Every row belongs to one group in each of 3 separate groupings. Each group adds its own fixed numbers to the row, and there is some noise. The rows also spread widely along 13 directions, which tell nothing about the answers.
In the rows, 128 means zero.
Some rows, each with its group in each grouping after it:
[132 161 147 124  89  84 179 143 175 109 109 125 147 131 124 175 128 139
  58  57  95 143 156 131 122  76 160  90 155 141 164  94 186 170] : fune Rop Z241
[109 131 168 105 125 118  86 103 119 119  91 125  74 125 102 172 118 141
 108  40 102  76 140 105 128 115 158  84 143 165 145  89 100 194] : Res totef Z241
[158 130 113 171 103  84 164 144  60 171 159 138 182 135 160 115 143 108
 149 165 155 170  95 166 135  92 170 100 131  75 120 164 106  70] : Meni totef Z520
[ 72 119 122 113 103  92 178 140 123 148 129  98 124 145 147 111  94 133
 142  53 105 136 106 126 164  71  66  87 174 133 103 150 116 153] : Meni vimi Z520
[149 132 185 194  97 119 119  77  57 150 150 114 149 142 130 133 133 107
 156 117 128 101 109 135 128  69 148 127 103  92 168 112  61 103] : Res vimi Z234
[160 113 186 101 135 121 115 177 115 126 137 118 208  91 155  59 109  93
 153 167 153 133 109 171  99 144 137 109  54 120 146  53  95  92] : fune gosug Z234
[135 123 194 158 138 132 119 135 119 156 145 112 204 112 153 115 131  92
 165 124 108 134  86 110 149 120 122 144  84 118 135  99 100 134] : Meni gosug Z234
[147 117 120 114 148 194  94  89 132  76 119 135 119 137  80 116 129 161
 100 161 134  95 174 141  87 177 110 110  98 134 149 115  72 147] : Meni Rop Z241
[106 124 142 128 117 133 118 135  97 109 107 129  96 169 117 186  96 141
  99  58 121 123 144 118 140 133 128 106 150 127 109 161 122 194] : Res vimi Z520
[119  68 195 154 119 139 151 136 123 122 103  96 151 169 154 112  70 119
 129  87  99  98 106 171 103 129  75 103 132 129 115 121  92 165] : Res Rop Z520
[111 109 133 141 147 136 106  98 140 106  98  71  92 139 115 120 118 137
 181 130 135 115 112 159 139 130 109 122 132 139 146 136  79 176] : Meni Rop Z241
[154 138 141 124 167 139  93 159 129 119 132 176 182  86 125 175 182 113
 115 182 115 141 128  77 157 166 182 122 124 127 123  87 100  89] : fune vimi Z241
[116 106 110 116 147 146 130 157 152 127 106 116 136 117 138 113  92 138
 159 110 132 165 126 142 117 185  88  91 131 150  94 172 140 178] : fune totef Z520
[154 105 173 181  80 118 147 100  78 155  91 107 126 168 134 172 123 146
 149  56 108 116 117 173  89  97 156  68 175 122 137 145 115 170] : Meni gosug Z520
[104 133 147 150 156 101  84 117  97 127 134 109  91 155 126 165 133 111
 128 139 126 102  72 118 204 100 152 158 113 103 133 127  57 151] : Meni totef Z234
[123 106 140 127 139 126 124 149 113 133 105  85 118 146 140  92  90 132
 161 120 155 138 103 180 115 142 115 101 105 134 117 147 112 179] : Res Rop Z234
[149 129 166 193 124 117 129  98 118 135 143  83 178 126 141 117 139  97
 197 152 119 136 110 141 143  96 143 144  98  99 167 111  98 119] : Res totef Z241
[166 146 104 172 138 147 107  68 125 185 132 128 145  81 113 107 171 147
 192 147 144 153  98 124 112 134 136  94 104 144 153 153 104 130] : fune gosug Z234
[119 178  84  57 126 101  98 145  72 169 144 139 137  54 118  85 158 130
 195 109 188 174 144  93 139 125 179  80  96 138 118 136 118 115] : Res gosug Z241
[102 120 134  74 115 114 126 159 104 100  87 135  89 139 118 159 114 154
 101  66 127 112 158 133 121 134 147  69 171 144 107 115 112 166] : Meni Rop Z241
[161 122 169 123 119 136 134 150 128 116 133 202 187 116 129 142 120 124
  31 124 117 120 146 126  91 157 131  89 116 128 122  87 113  96] : Meni vimi Z234
[107 140  57  97 154 104 167 189 115 128 162 158 170 123 144 128 170 132
 111 200 131 177 120  97 197 124 135 120 149  99  80 145 110  74] : fune Rop Z241
[112 169  73 137 110 104 169 118  73 168 164 145 142 136 124 151 180 143
 128 118 123 157 129  82 176  64 155 106 162  97 114 171 115 109] : Meni Rop Z241
[169 147  97  99 145 114 120 127 163 165 128 173 159  69 115  84 149 148
  89 157 153 149 109 140  98 153 146  61  93 169 133 100 122 110] : Res gosug Z234
[155 107 145 142 156 166 115 136  83 137 119 138 152 154 115 160 174 154
 111 173  96  92 118 123 118 149 171  95 131 127 120  92  78 137] : Res Rop Z234
[129 129 121 100 125 112 145 169 146  72 121  87 162 106 134  90 113 120
 177 162 159 168 161 170 116 141 128 117 105 113 148 105 129 117] : fune Rop Z241

New rows. What belongs after each?
[141 110 150 103 101  70 168 184 125  99 112 154 178 101 159 129 123 116
 116 128 120 148 149 163 111 127 155  66 170 118 109  74 120  67] : Meni totef Z241
[108 110 132 137 158  81 126 169 133 113 126  99 146 120 161 125 135  97
 174 184 142 155  81 143 194 119 141 145 133 109 110 120  83 102] : Res Rop Z241
[124 118 115 140 161 103 117 118 107 186 119 126  93 153 127 133 163 148
  97 152 117  93  41 140 170  90 152  93 149 140 121 126  59 148] : Meni Rop Z234
[128 156 115  96 120 158 151 161  50 101 170 107 165 193  99 129 164 155
  80 167 115 106 171 116 140  92 169 126  94  76 145  88 108 144] : Meni Rop Z234
[129 113 174 147 123 108 129 175  66 167 118 154 162 135 171 168 113  99
 140  74 128 159 107 114 142 140 165 103 148 112  79 169 133 151] : Meni totef Z241
[113 151 105 149 115  89 146  86 157 151 109 111  88 127 114 158 141 152
 128  69 107 136 111 123 154  80 135  88 170 151 147 148 134 179] : Meni totef Z241
[168 132 132 200 145 153 128 108 124 153 136 112 196 126 134 143 168 118
 191 172 127 180 111 117 136 152 152 138 104 111 131 163 134 142] : Res gosug Z241
[159 104 191 215 114  94 133  67 121 157 126 105 148 130 147 122 143 101
 153 146 111  91  64 171 130  59 143 118 126 115 176  95  47  91] : Res Rop Z241
[105 134 143 109 138 140 153 162  94 147 143 117 147 197 125 156 145 143
  56  98  80  99 118  92 170  83 146 117 134 117 117 110 121 195] : Meni Rop Z241
[133 150  96 153 132  66 151 106 150 177 155 154 140 106 137 128 159 125
  90 146 123 140  67 125 176  71 142 101 143 126 138 132  95  90] : Meni totef Z520
[101 117 136 103 125 101 148 134 104 166 142  69 142 147 142  65 129 129
 157 121 112 100  75 153 160  55 107  97 121 123 141  89  69 137] : Meni gosug Z520
[116 150 123 139 151 124 104 111 143 129 132 117 122 120 114 144 136 123
 128 125 138 140 114 100 166 123 141 144 100 133 140 145 113 167] : Res Rop Z241
[127 130 114  65  85 127 150 130  83  96 129 128 147  90 116  57 112 145
 165 110 165 131 200 164  62 129 116  56 123 122 136 103  93  82] : Meni Rop Z241
[126 128  90 121 119  68 161 132 144  95 134  34 126 141 133  47 115 135
 195 200 167 151 100 225 145  75 114 112 103 103 165  96  93 105] : Res gosug Z234
[141 133  85 137 128 154 146  80 141 111 132 111 130 127  91  98 157 174
 139 171 123 121 147 149 106 125 103  91 127 130 155 120  93 123] : Meni Rop Z234
[137 188  76 133 107  79 153 119 155  97 155  91 150 101 114  99 133 121
 168 155 175 202 164 147 144  98 154 133  90 102 173 144 166 122] : Res totef Z241
[ 96 147 114 179 149 131 123  87 107 153 172  95 139 146 129 125 141 110
 179 136 118 139  94  77 209  88 102 172  98  96 130 178  86 147] : Res totef Z241
[138 140 187 170 109 152 140 100 131 122 133 118 166 154 115 161 118 129
  96  71  79 109 146 110 115 109 121 127 103 122 163 105 141 186] : Meni totef Z234
[130  89 124 126 132 164 127 120 144  81  97 115 111 158 118 101  67 148
 126 121 140 129 158 179  83 189  75  89 120 141 109 156 112 173] : Res totef Z241
[141 121 118 116 126 153 188 193 124  98 149 132 217 169 133 130 133 143
  69 166 100 153 167 130 119 143 130 108 121  99 107 113 158 132] : Res Rop Z520
[149  83 170 175 130 152 158 141 159 104  91 116 177 146 145 157 117 133
 142 124  91 145 140 153  95 171 111  99 157 137 113 126 141 159] : Res Rop Z241
[143 104 117 202 126 165 180  91 181  94 138 164 181 161 125 161 123 143
  78 154  85 153 144 119 134 154  54 125 164 112 105 170 120 108] : Meni vimi Z241
[132 133 100 101 168 123  92 134 154 153 117 184 113  97 114 138 132 139
  63 131 142 134  94 107 143 162 134  85 124 168 104 138 100 140] : Res vimi Z520
[114 143  79 140 142 109 126 104 167  48 116  51  86 155  85 154 153 158
 158 188 132 135 139 165 171 105 141 146 141 107 178 117  96 153] : Meni Rop Z520
[156 114 117 163 119 146 114  91  69 168 115 112 135 120 121 133 164 151
 212 132 133 136 117 140 104 133 158  73 146 127 125 152  84 126] : Res gosug Z520
[163 177 110 123 130  99 110 115 148 106 146 168 133 106  97 131 134 131
  38 161 173 140 138 145 122 122 177 123  68 123 172 109 124 114] : Res Rop Z234
[120 135 105  80 109 104 152 152 106 139 119 119 119 127 122  98 123 157
 123 101 137 132 135 155 113 108 127  54 149 142 122 110 119 139] : Meni vimi Z234
[126 125 120 108 145 161 139 120 172 148 118 142 153 103 117  99 125 150
 110  97 113 137 135 110 102 160  86  83 123 172 118 136 135 173] : Meni Rop Z241
[142 139 113  66 121 114 114 140 111 130  87 112  78 140  97 124 128 170
  96  89 138 102 152 170  86 123 190  35 137 167 148  88 133 195] : Res totef Z241
[124 176  68 131 142 119 130 100 106 166 169 104 130 119 103  97 174 147
 155 163 134 141 110 102 169  84 146 116  97 117 151 136 106 133] : Res totef Z234
[134 155 114 114 119  97 159 152 189 100 122 103 134 151 118 116  91 132
  63 111 144 165 142 166 130 110 127 109 105 139 153 125 181 184] : Res vimi Z241
[113 155  72  94 115  80 168 144 123 153 144  95 109 158 122  79 114 150
  82 123 157 142 103 171 146  61 134  87 113 124 142 142 129 161] : Res Rop Z520
[136 129 156 107 110 104 143 159  90 121 148 172 169 130 139 128 120 117
  61 123 120 111 135 132 124 114 145  94 116 106 118  83  95  88] : Meni totef Z234
[100  91 171 117 167 113  77 143 132 172  99 164 127  68 155 133 106 101
 156  81 124 120  68  94 154 164 102  92 143 175  78 132  66 128] : Res vimi Z520
[132 164 100 185 107 121 147  51 123 112 139 111 118 130  90 177 190 164
 154 136  99 125 145 107 151  73 146 123 160 108 174 127  96 118] : Meni Rop Z234
[142  93 116 152 174 172 120 115 129 108 119 132 157 117 114 147 193 160
 170 224  82 106 117 115 138 166 124 107 157 129 116  89  48  84] : fune Rop Z234
[156 122 144 143 106 119 161 164  47 128 158 131 183 189 145 120 130 116
  88 166 134 128 133 166 125  97 172 109 111  63 127 117 102 102] : Meni totef Z241
[168 125  95 161 138 172 129  64 168 172 115 166 158  76 104 127 170 170
 149 130 104 143 121 111  86 166 105  58 145 174 132 150 115 126] : fune gosug Z520
[115 119 100 140 124 121 132  80 106 126 132 135 103 120 120 128 147 145
 161 136 114 106 121 121 148 103 105  89 164 120 126 129  48  84] : fune totef Z241
[137 127 145 109 133 162 121 151 115 108 115 170 156 120 114 160 128 148
  88 106 116 129 169 103  99 180 141  92 121 141 106 117 134 152] : Res Rop Z234
[141 141 146 145 169 175  55 125  74 137 132 110 139 124 111 138 144 110
 184 153 172 145 123 106 141 178 174 162  64 109 135 168  94 181] : Meni Rop Z241
[110 114 122 120 120  92 143 108 148 148  78  68  79 136 123 123 131 160
 168  81 102 107  99 163 132  80 125  50 188 174 141 101 105 179] : Res vimi Z241
[120 175  87 109 106  87 133 124  83 154 150 113 135  89 124  99 147 134
 194 116 170 178 131 119 148  95 155  98 108 116 131 148 125 117] : Res gosug Z234
[144 160 117 131 124 121 179 154 147  96 157 110 210 139 116 142 183 135
 103 181  93 153 163 112 150  92 166 132 122  97 160  74 150 115] : Meni Rop Z241
[ 95 104 133 120 160 145 124 142 145 131 126 107 132 142 134 102  97 127
 124 119 125 127  96 130 151 147  75 127 113 136 107 154  95 175] : Meni Rop Z520
[131 133 115 115 123 113 123 137 104  86 124  69  87 196 108 107  97 136
 107 152 169 120 131 200 132  98 148 117  97 102 161 122 104 173] : Res vimi Z241
[144 129 124 136  96 152 155  82 129 128 107 106 134 122 100 114 136 169
 154  84 111 122 173 143  68 117 122  60 145 153 155 121 130 162] : Res Rop Z241
[137 132 158 189 132 106 123 122 111 169 125 149 146 143 145 193 148 108
 111 107 107 142  83  98 172 104 166 124 149 122 117 151 117 144] : Res vimi Z241
[ 84 101  82 113 136 129 138 135  88 123 113 124  96 132 137 125 120 159
 197 121 128 144 127 126 153 159  80  80 185 123  60 181  79 126] : Meni totef Z234
[118 133  95 110 136 139 131 148 131 115 128 156 125 131 127 126  90 136
 100 104 153 165 147 123 128 172 104 104 116 129  93 186 142 163] : fune totef Z241
[126 136 118  83 115  73 117 133 123 118 100 102  73 128 118 102 104 138
 111 101 164 118 123 189 116  99 159  70 127 142 154 104 104 157] : Meni totef Z241
[139 139 142 155 133 136 105  77 159 117 115 114 127  91 106 149 147 133
 167 114 106 120 138 112 124 128 133 110 126 149 171 104 104 145] : fune totef Z241
[113 197  77  98 112 131 146 139  55 141 191 130 178 120 107 122 178 142
 151 132 140 170 166  62 173  91 160 132  93  81 129 142 133 118] : Meni gosug Z234
[126 171 112 131  86  98 121  92  94 116 152 163 137  71 109 145 138 124
 154  95 158 156 173  96 129 104 145 104 128 112 148 142 104  72] : Res vimi Z520
[125 118 126 153 142 169 119  95 168  80 114 112 105 188  96 170 100 154
  66 119 106 110 130 137 141 147  89 138 115 129 143 148 113 206] : fune gosug Z520
[133 120 166 116 143 156  84 138 103  78 109 109 129 131 113 152 130 123
 148 138 133 109 153 129 123 157 159 132 104 118 147  95  85 154] : fune Rop Z241
[134 125 130 113 133 126 150 146  77 137 166 100 161 186 131  82 137 126
  89 177 115  91 111 150 146  75 146 111  90  91 140  80  77 120] : Res totef Z241
[165 113 135 194 141 108 138 112 170 122 122 157 159 122 136 163 138 121
  83 175 124 146  93 154 134 138 142 123 133 123 134 136 106 100] : Res Rop Z520
[113 131 166 156 117 109 132 150 121  89 151 154 173 119 152 149  84  84
 121 113 147 171 133 112 162 143  95 164 104  88 108 156 117 102] : Meni vimi Z234
[109 146  89 188 100 126 159  53 116 126 155  95 128 133 118 117 122 135
 203 108 131 163 145 113 151  93  79 130 132  98 138 204 110 129] : Res totef Z241
[114 148  93 118 126 146 173 131 141 116 153 148 172 137 113 133 148 151
  88 124 102 150 165  86 144 122 103 113 138 121 116 142 139 134] : Meni Rop Z241
[106 176  89 121 132 138 135 112 133 136 174 119 147 119 114  96 123 123
 130 119 147 163 136  86 169 101  93 144  82 115 142 166 127 146] : fune vimi Z241
[192 121 105 132 163 129 115 125 143 131 128 150 163 117 111 110 184 152
  90 246 135 122  97 173 113 151 174  85 108 131 147  70  75  80] : Meni gosug Z234
[ 66 137  97  54 134  68 129 201 108  87 132  89 112 112 143  96  93 112
 170 124 176 167 129 138 185 118 123 129 120 110 101 136 108 127] : Res Rop Z520
[107 155  89 119  95  92 173 131 111  62 138  71 139 156 113 145 157 148
 176 152 120 153 177 133 168  71 148 122 154  85 150  99 122 110] : Res gosug Z241
[144 123 133  92 123  97 139 182  61 122 122 121 132 165 131 123 137 142
  89 163 144 108 120 179 120 103 196  78 123 107 127  78  93 120] : Res Rop Z234
[101 111 159 166 126 134 141 111 122  99 148 128 173 118 146 133 119  99
 169 130 108 133 132  95 164 125  80 157 124 100 115 136  75  90] : Res Rop Z241
[ 93 115 104 115 196 145 110 142 127 142 140  73 130 152 117 116 174 143
 159 194  91  98  72  98 205 110 121 139 119 131 120 102  58 158] : Res Rop Z520
[139 134 141 159  91 112 148 141  55 141 145 135 148 167 144 134  90 113
 103  96 169 155 127 161 115 106 153 118 103  83 119 189 129 144] : Res Rop Z520
[108 111 149 109 101 105 126 108 132 115 104 156  99  89 133 126  78 130
 116  48 139 112 133 144 102 125  85  75 150 153 123 136  85 118] : fune Rop Z520
[111 100 166 128 151 128  82 137  96 152  90 122  87 149 142 148  91 116
 135  71 140 113  86 140 141 154 136 104 128 143  99 161  89 202] : Meni totef Z241
[161 140 142 191 115  94 158 110 143 121 158 133 175 144 139 125 119 109
  83 168 127 144 106 159 137  95 136 136  91  92 158 119 118  97] : Res totef Z234
[145 145 105 120 132 104 163 113 143 216 134 120 140 147 127  91 157 156
  71 110 105 114  69 139 134  61 144  57 123 163 143 106 128 171] : Res gosug Z241
[127 166 116 169 114 122 101 107  60 150 137 125 127  80 129 156 147 117
 238 102 177 191 134 101 143 135 164 132 116 101 129 207 119 131] : fune Rop Z234
[ 97  97 110 131 134 143 173 109 113 143 124 128 123 169 124 142 155 178
 114 119  44  77 111 103 155  99  79  68 202 136  92 105  66 128] : Meni totef Z234
[126 135 125 100 105  91 169 145 109 154 130 163 128 166 129 143 124 155
  15  85 106 107 105 141 136  81 140  64 151 132 112 106 121 142] : Meni gosug Z234
[107 139 145 127 110 127 168 140 101 159 155 138 160 165 140 116  98 123
  65  65 115 129 124 105 144  85 104 113 108 118 112 153 136 170] : Res Rop Z241
